Every row belongs to one group in each of 4 separate groupings. Each group adds its own fixed numbers to the row, and there is some noise. The rows also spread widely along 15 directions, which tell nothing about the answers.
(in the rows, 128 means zero)
Some rows, each with its group in each grouping after it:
[ 70 126 137 121 115 120 146 127 103 115 147 103 118 133  79 126 129 145
 150 133 154 110 109 113 135 139 117 107 137 110 132 151 144 175 106 150
  84 109 116 115 133 118] : D Fab niz (4)
[121 172 136 123 112 103  98 113 125  97 121 136 168 121 108 140 115 118
 149 107 148  78 135  41 126  80 132 114 127 120 168  95 129 170  61 117
 133  95  69 152 139 128] : R vove Lib (1)
[153 144 151 112 151 169 114  77 157 127 126 128 146  89 110 136 113 151
 201 149 100  96 135 174 164 125 155 146 107 131 173 129 110 219 151  82
 103 105 143 160 160 135] : H ruruf Vabe (0)
[106 126 163  88 127 174 147 140 127 113  94  95 156 107 118  92 121  89
 145  93 190 123  96 131 136 128 123 133 179 153 162 184  97 170 141 163
 127 156  99 136 110 129] : V Fab Lib (5)
[ 54 152 121  88 166 134 129 115 143 105 177  62  91 149  94  77 148 113
 124 110 190  85 133 157  77  92  94 149 137 150 191  93 174 148 121 157
 138 141 121 119 131 158] : H Nenav niz (3)
[108 141 197 156 110 137 132 137 139  63 115  98 127 127 119 119 107 145
 155 120 180 131 126  82 172 142  97 116 174 156 147 169  88 141 120 134
 100 122  94 156 130 129] : B ruruf Vabe (5)
[123 128  98 101 102 148 126 147  91 138 104  81 123 139  94 120 120 106
  97 108 177 113 131 117  47 120 134 158 183  84 140 148 195 108 116 160
 144 116  81  87 115 133] : V Nenav Vabe (0)
[159 109 120 168 134  84 183 113 129 125 122 169  92 121 113 150 127 126
 207 154  73 135 137 132 245 163 130 106 118 126 101 134  73 189 126 113
  67  85 133 166 122 159] : B vove Lib (1)
[139  82 115 102 113 150 123 127 166  79  97 163 121  74 105 145 117 157
 180  68 160  50 101 128 143  97 151 129 152  50 154 147 103 118 133 202
 116  99  87  83  96 125] : R vove niz (2)
[102 124 115  99 153 129 123 113 175  95 113 164 104 122 133 114  95 133
 188 140 135 127 139 152 189 109 141 127 148 122 121 150  70 184 116 134
 105 114 152 119 114 151] : D ruruf Lib (4)
[168 125 127 111 134 132 138 135 183 118  53 141 130 122 168 120 136 105
 120 118 111 154 114 106 105 150 123 118 157 111  98 149 131 138 115  97
 161  96 112 182 125 132] : V ruruf niz (3)
[ 66 153 114 102 131 110 141 132 117  82 139  88  98 152  97 102 112  99
 126 107 195 114 145 113 118  78 103 120 167 129 142 120 135 130  88 180
 114 118  93 100 115 153] : R ruruf niz (2)
[120  99 124  93 121 132 133 119 132 122  96 123 116 110 113 107 146 138
 166 116 118 114  96 124 118 147 133 130 148 127 129 126 132 152 111 113
 110  94 161 125 120 131] : V Fab niz (5)
[179 138 114 116 118 121 117 115 143 132  71 139 141 106 142 126 139 126
 138  98  88  93 119  86 104 123 152 123 137 107 128 110 154 131  95  86
 156  81 124 187 129 122] : V Fab Vabe (0)
[134 142 110 130 144 163  69 143 157 113 112 100 125 140 126 105  84 172
 111 152 104  68 144 143 106 152 158 150 133  74 139 154 140 120 186 147
 126 124 124 160 102 148] : H Fab niz (3)
[163 181 183 176 145 143 164 137  62 173 123  96 105  52  64 252 161 134
 150 169 143 170 195 164 142 151 147 135 139 119 131 154 134 160 113  99
 164 124  83 138 145 153] : D vove Vabe (3)
[119 147 114 160 142 109 139 151 130 114 119 109  99 141 120 148  94 112
 134 150 133 135 183 108 175 140 129 121 154  93  97 148  86 126 138 172
 121 125  79 146  98 184] : D ruruf Lib (4)
[134 191 137 128 156 149 120 132 104 105 126  65  78 134 102 131 114 125
 132 148 149 129 189 185 106 105 127 161 170 157 152 121 151 111 134 124
 145 118 127 132 124 170] : H Fab Vabe (1)
[161 126 119 157 142 107 120 149 145 126  87 134  66 131 142 138 140 156
 119 154  91 148 165 130 116 173 133 143 152 117  89 129 148  90 117  94
 155  97 157 168 106 157] : H ruruf niz (3)
[131 137 129 148  91 102 139 129  68  89  93  99 103 119  95 110 112 128
 159  93 133  74 150  85 164 111 145 129 179 136 140 106 113  88 101 166
  98 109 121 123  92 139] : B Nenav Vabe (0)
[ 54 121 137 111 168 114 160 161 112 142 132  84  59 105 102 115 173  97
 114  98 195 129 147 153 126 130 111 130 175 157 141 134 124 106 109 189
 160 174 148 112  79 164] : H ruruf niz (4)
[ 94 158 157 152 136 113 113 167 128  78 132 137  64 168 136  73 113 136
 112 129 194 125 159 130 164 117 112 151 189 200 137 179 128 113  80 130
 143 162 157 169  89 132] : H Fab Lib (0)
[124 131 155 151 146 142  82 182 175 124  97 140 106 108 149 150 120 149
  96 141 158 132 150 107 133 162 131 135 164  93 115 188 110 113 132 135
 170 149 109 162  91 149] : R ruruf niz (1)
[185 116 137 159 152 138 134 137 191 108 103 165 120 106 160 115 120 141
 156 109 112  80 131 120 187 157 134 142 128 115 136 156  88 141 156 134
 142 134 107 216  94 150] : D ruruf niz (5)
[100 168 161 139 140 148  76 150 129 144 135  51 126 131 113 119 139 129
 110 150 136 104 170  97 104 153 131 163 138 149 161  96 133 129 133 101
 156 150 118 180 120 175] : D Fab niz (0)
[116 184 142 162 143  88 110 143 102 125 109 111  94 148 132 131 113 126
 117 177 106 162 187 107 159 139 136 117 154 162  90 138 120 138  83  77
 134 124 159 188 114 152] : V ruruf Lib (0)
[137 146 163 131 134 134 153 104 131  70 111 101 124 116 119 107 127 125
 198  97 140  91 132 132 172 110 122 130 156 176 166 108  93 142 125 141
 111 113 116 158 122 139] : R vove Lib (4)
[142 121 116 146  81 124  93 133  79 140 102 145 135 140  88 138 101 155
 164 166 102 112 154  71 151 167 171 163 147 115 123 124 128 162 102  97
  94  99 135 115 112 141] : H Nenav Lib (4)
[143 140 134 128 127 112 136  98 158  91 114 131 142 130 136  92 119 127
 179 103  98  74 102  88 176 118 122 100 118 135 151 105 106 180 117 111
  93  83 115 199 141 135] : D Fab Vabe (1)
[ 41 124 116 100  95 102  79 148 124 126 111 100 126 137  92 138 113 118
 125 153 144 131 148  30 120 126 131 114 153  83 108 100  97 147  74 139
 106  96 103  83 124 168] : D Fab niz (0)
[118 149  79 132 125 100 110 118 108 147 191 141  94 202  88  93 125 118
 137 167 148  98 173 109 122 121 126 201 117 158 166  89 189 189  78  81
 119 119 125 139 135 169] : H Fab Lib (0)
[ 33 160 136  74 129 125  66 138  78 155 124  98 152  80  69 152 131 122
 119 126 175 101 137  69  97  90 163 112 145 110 158 123 117 170  62 142
 147 145 139  86 106 136] : V Fab Lib (5)
[145 141 139 154 138 110 187 128 134 144 125 105 119 113 115 162 151  97
 131 121 117 137 131 105 148 143 105  88 128  93 109 146 134 160 120 129
 133  99  61 190 147 144] : V Fab Vabe (0)
[136  95  88 105 117 121 139 119 164  71 107 140  97 157 133  53 118 141
 151  76 132  66  85 136 114 109 122 139 153 121 144 126 162 113 120 156
 100  87 139 139 104 119] : H vove niz (2)
[128 121  84 115 154 103 160 126 142 129 115 137 106 107 126 110 137 121
 123  88 107  61 106 131 136 120 137  91 121  73 126 137 142 129 133 178
 130 117 121 169  93 132] : B Fab niz (3)
[121 161 130  87 154 150 123  98 124 119 140 105 132 122 113  64 142 126
 158  92 148  47 110 160 117 100 143 159 129 188 204 104 162 175 120 115
 135 148 168 172 117 116] : B Fab niz (4)
[ 89 150 138 129 142 128 107 154 103 141 112  75 105 114 104 143 135 120
 121 138 154 136 173 110 112 142 140 144 168 129 131 119 118 111 116 145
 158 145 126 122  96 173] : D ruruf Lib (4)

New rows. What belongs after each?
[ 59 153 157 115 166 156  41 163 181 104 114 101 124 118 147  89 107 169
  84 127 162  87 121 131  98 128 144 122 155 124 158 181 124 117 137 143
 166 172 168 167  88 123] : H vove Lib (3)
[120 177 104 116 154  98 141 123 118 120 135 103  73 121 108 138 147 107
 121 121 141 109 177 140 102  82 123 133 144 126 134  90 166 110  80 130
 165 109 118 142 119 157] : B Fab niz (0)
[128 144 129 131 119 109  87 127 115 114  94 145 111 158 152  56 115 168
 114 130 109 101 105 115 121 141 153 131 156 180 126 162 177 140  76  60
 120 121 226 198 106  84] : V ruruf Vabe (0)
[112 111 153 143 118 153 108 136 134 126 121  92 143  82  88 178 129 165
 138 122 146  93 125  95 115 158 136 116 132  43 146 152 119 134 159 171
 122 111  67 119 128 144] : D ruruf Vabe (3)
[ 80 152 116 143 163 105 128 139 120 133 150  92  42 145 100 150 126 143
 136 201 118 167 190 189 141 140 125 140 147 128  94 132 135 138 114 107
 114 111 169 115 123 177] : D vove niz (0)
[148 133 136 112 119 143 106 121  97 172  94 132 176  56  86 180 130 106
 171 121 122  91 146  81 158 134 178 144 123  95 168 109  82 188 127 133
 131 130  89 125 112 158] : B ruruf Lib (1)
[ 37 160 124 103 138  89 106 142 124 129 120 108  98 128 109 143 134 122
  98 139 159 152 138  82  91 100 124  87 158 118 109 132 148 144  41 118
 150 108 144 112 126 130] : H vove Vabe (4)
[116 114 151 119 112 159 122 152 120 127  87  79 126 108 120 106 140 139
 103  94 153 104  98 116  77 154 130 126 177 110 145 170 164  98 137 152
 145 126 118 146 109 111] : H Fab Vabe (0)
[ 51 149 154 114 149  75 120 115 119 113 142  91 129  68  98 120 183 113
 139  53 159  42 120  31 132  81 113  79 115 141 185  48 109 129  53 165
 156 133 116 171 107 145] : D ruruf niz (5)
[111 201 154 120 111 153  93 131  25 148 111  75 159 134  74 118  85 118
 129 169 141 119 162 120 136 124 173 148 158 181 164 150 140 196 107  94
  98 141 143 138 127 126] : H Fab Vabe (1)
[ 82 103 115 119 116  88 143 132 104 116 124 165  92  68  75 161 132 124
 174  81 170  68 138  81 205  86 147 101 149  85 141 126  68 138  74 206
 107 123 109  82  88 146] : B Fab Vabe (0)
[135 110 117 125 145 125 130 147 176 166 128 201  94 117 144 130 142 118
 131 136 153 137 127 127 167 144 138 155 143 129 128 175 128 189  88  86
 160 149 148 162 109 138] : B Nenav Vabe (0)
[ 91 111 107  75 155 143 121 104 199 123 121 109 151 120 119 115 122 105
 164 126 119  97 105 125 133 122 125 115 109  80 149 108  90 201 155 146
 104 104  98 128 142 167] : V vove niz (3)
[119 134 107 107 137  97 139 124 186 131 109 130 145 160 161  73 146  84
 114  99 117 105  93  59 112 134 108 112 127 144 135 101 149 170  89  96
 148 112 115 212 128 133] : B vove niz (4)
[ 60 163 173 156 127  83 145 108 131  86 176  95 108 153 100 131 136 159
 138 157 142 138 120  90 144 130  74  71 116 134 124 141 158 187  73  93
  79  87 113 175 176 104] : B ruruf niz (0)
[ 98 106  74 100 137 113 109 150 136 189 125 152 106 166 124  93 138 103
 112 154 132 138 131 112 107 163 151 173 142 139 125 131 158 180  91  89
 146 141 174 130  98 159] : H vove Lib (4)
[123 134 111 130  98  83 102 115 110  88  69 148 130 120 123 115  96 161
 161 112  78  77 121  53 161 113 167  85 146 109 109 113 108 127  75 123
  92  69 160 147 108 110] : H vove Vabe (4)
[100  80 107 113 114 117 161 134 103 143 135 145 107 161  96  70 142 100
 155 110 180 105  99 119 163 154 129 168 155 176 164 139 133 185 104 138
  94 146 150 111 100 145] : R vove Vabe (3)
[150 118 167 159 122 150 115 192 151 173  89 141 121 109 140 172 152 134
  84 152 144 183 127  93 104 208 125 134 164  96 101 212 147 136 123  93
 182 133  92 180 114 135] : H Fab Lib (1)
[139 119 176 159 104 150 150 117 116 104 134  90 144 141  91 110 132 142
 172 123 149  99 108 107 155 170 113 147 135 158 179 138 130 175 148 119
  84 114  89 164 147 129] : H vove Vabe (3)
[157 119  90 113 160 130 165 132 164 117 103 118  89  98 130 128 137  84
 148  67 146  83 146 150 136  93 133 139 156  96 146 104 109  94 145 191
 163 120  85 135  87 186] : R vove Vabe (2)
[148 143 159 133 144 177  80 144 203  93  82  99 153 105 161 147  93 156
 124 142 123 130 136 114  98 153 129 125 156  65 123 177 106 115 175 128
 160 110  77 171 122 148] : R ruruf Lib (5)
[105 151 142 115 148 116 170  96 128  78 155 113 116 116 108  95 145 139
 143  80 166  72  90 143 108  88  93  96 126 141 174 144 185 160  92 149
 119 108 113 171 141  88] : H ruruf niz (5)
[135 107 139 102 145 138 131 108 208  37  94 141  94 112 159  86 134 181
 165  75 131  77  67 174 100 106 106 104 155 108 143 155 158 103 127 142
 122  73 152 150 127  90] : R vove niz (1)
[108 145 139 134 145 120 159 144 130 127 125 100 110 133 131  94 139 108
 115 110 145 110 120 124 140 143 116 114 155 146 134 152 143 144 122 144
 135 151 127 183 104 128] : B Nenav niz (4)
[118 140 145 134 128 136 139 143 117 127 120 107 113 137 112 121 127 115
 118 127 174 140 132 124 118 139 113 138 163 139 145 166 151 151 114 129
 130 128 104 142 126 137] : H ruruf Vabe (1)
[151 141 122 172 105  76 137 135  89 111 125 144  65 151 100 153 145 153
 159 146 122 137 180  89 144 141 125 149 160 144 103  98 155 108  59  92
 131  85 135 135 114 153] : V Nenav Lib (4)
[112 125 146 148 124 144 142 138 123 137 105  35 153 131 116 107 111 102
 118 125 108 108 124  88 137 176 120 106 145  98 133 137 108 135 190 167
  97 124  72 178 122 161] : H ruruf Vabe (0)
[ 96 151 105 110 150 108 131 113 110 128 126 110 119 126 113  96 115 140
 130 135 101  89 107 145 124 120 145 101 125 125 132 145 158 165 111 120
 102 113 176 161 113 111] : B vove niz (5)
[ 57 139 152  96 110 130 110 117 125 101 115 103 141 128  95 115  98 124
 167 153 136 129 125  94 169 117 130 100 144 130 131 137  79 202 101 127
  69 102 124 114 145 134] : H Fab niz (0)
[120 109 132  90 150 157 145 118 159 137 116 150 117  62 103 175 140 126
 160 112 173 131 118 156 118 112 132 127 143  80 146 169 124 175 116 145
 151 113 102  95 134 134] : H ruruf Vabe (5)
[127 128 124 141 122 141  66 148 117 134 131 107 116 109  82 168 124 178
 124 143 141  84 159 113  86 148 149 162 135  63 150 130 158 115 135 140
 133 113 103 103 112 152] : V ruruf niz (1)
[105 125  55  68 154 104 152  88 142 135 128 113 101 136 112  97 127  85
 157 125 108 101 134 152 114  93 130 131 122 100 134  76 146 167 115 139
 108  89 138 111 129 165] : B ruruf niz (0)
[131  45 180 121 122 155 147 127 190 107 100 156 115  74 131 117 170 153
 200  77 166 109  72 113 173 175 112 139 156 137 163 156  77 150 136 135
 121 123 137 136 112 136] : R ruruf Vabe (5)
[136 137 100 154 153 113 111 144 193  85 181 177  53 218 144  88 101 156
 125 170 175 126 161 161 137 134  90 190 143 143 135 164 177 157 108  95
 125 119 125 154 123 159] : R ruruf niz (1)
[102 131 132 103 128 127 124 130 113 134 104  85 112 118 101 124 139  91
 161 131 139 136 161 110 141 127 134 151 162 149 138  90  89 141 112 129
 128 122 126 114 116 184] : V Fab Lib (0)
[115 137 112 115 124  87 184 135  92 115  73 127 106 114 121 104 124  77
 142  93 118 125 120 108 181 104 138  78 164 147 100 138  98 139  83 161
 105 111 136 155  92 128] : H vove niz (2)
[ 59 115 134 130 127 106 146 133 101 109 155 116  77 145  89  82 122 116
 167 122 174 102 140 122 206 121 119 138 162 176 153 130  90 165 102 161
  76 147 155 111 103 157] : H Nenav Vabe (0)
[120 123 118 167 111 117 116 156 127  90 160 104  61 214  96 103 110 154
 133 176 160 132 178 118 135 171  97 189 162 139 121 127 149 116 131 125
  94 108 106 116 119 183] : V Fab niz (3)
[ 68 117 149 102 136 104  75 165 152 137  75 180 122  67 142 119 142 143
 110  93 140  91  96  63 164 127 160  79 150 118 123 167  81 146  64 138
 154 150 182 162  73 108] : H Fab niz (1)
[ 29 213 136 105 136 102 145 134  46 129 155  72 113 175  74 115  97  80
 117 187 180 174 172 121 151  98 120 106 162 189 119 147 131 215  56 117
  92 142 134 114 138 141] : R Fab niz (4)
[ 93 170 128 183 111 118  55 212  71 148 112  68  96 154  99 165  88 170
  39 188 127 149 190  80  87 180 157 122 176  61  70 193 159  60 126 143
 145 137 116 141  74 158] : V Fab Lib (2)
[109 157 140  89 186 190 146 132 147 170 118  83 107  89 127 138 127 103
 125 158 150 167 137 241 109 134 142 141 158 123 133 199 141 187 166 114
 159 158 149 138 131 144] : D Nenav Vabe (0)
[136 205 187 128 169 177  86 128 160  43  83  35  87 132 150 108  97 169
 150 154 127 147 178 216  91 114 125 150 196 182 134 142 128  74 161  97
 153 113 169 160 125 144] : V vove Lib (4)
[117 114  98 107 148 115 145 145 140 123  82 120  88 136 148  89 133 116
 119 114 118 132 104 160 104 139 131 115 172 120 106 160 152 108 123 142
 135 113 167 140  90 134] : R vove Lib (1)
[171 153 172 163 165 175 143 147 177 135 106  86 115 111 152 157 133 141
 110 159 112 166 138 190  99 178 115 128 148 105 114 205 161 131 180  94
 168 122  96 211 141 128] : H vove Lib (0)
[131 121 165 143 125 145 151 117 138 123 140  94 132  96  97 140 156 134
 157  95 147  81 115 107 135 139 111 123 127 110 174 128 137 151 141 145
 126 113  73 165 142 135] : H Fab Vabe (0)
[120 175 188 150 132 138 139 133 107  70 103  60  95 105 122 111 128 135
 146 100 162 107 151 141 143 106 116 121 186 177 153 134 120  92 117 143
 138 131 125 167 115 129] : D Nenav Vabe (0)
[ 97 162 144 143 125 108 100 155 124 125 102  97 101 142 116 154 120 125
 113 174 131 173 186  72 121 149 123 128 163 127  95 118 117 127  86  99
 143 106 116 135 124 168] : H ruruf niz (4)
[142 154 106  84 144 149 146  95 119 121 115  98 111 109  90 163 120 102
 187 155 131 156 168 175 100  96 131 157 151 109 133 102 134 169 119 109
 130  77 105  80 151 174] : V Nenav Lib (5)
[150 158 130 107 131 164 128 112  87 170 140 103 140 115  82 140 138 126
 142 144 145 112 126 164  88 135 147 168 129 133 180 141 192 197 126  85
 132 121 125 134 147 127] : B Fab Vabe (1)
[ 89 144 120  79 140 124  90 105 165  87  80 123 143 119 147  69  98 125
 168  99 115  76 108 101 156  89 160 110 151 154 148 105  78 160 101 125
 113 114 179 152 106 131] : D vove Vabe (4)
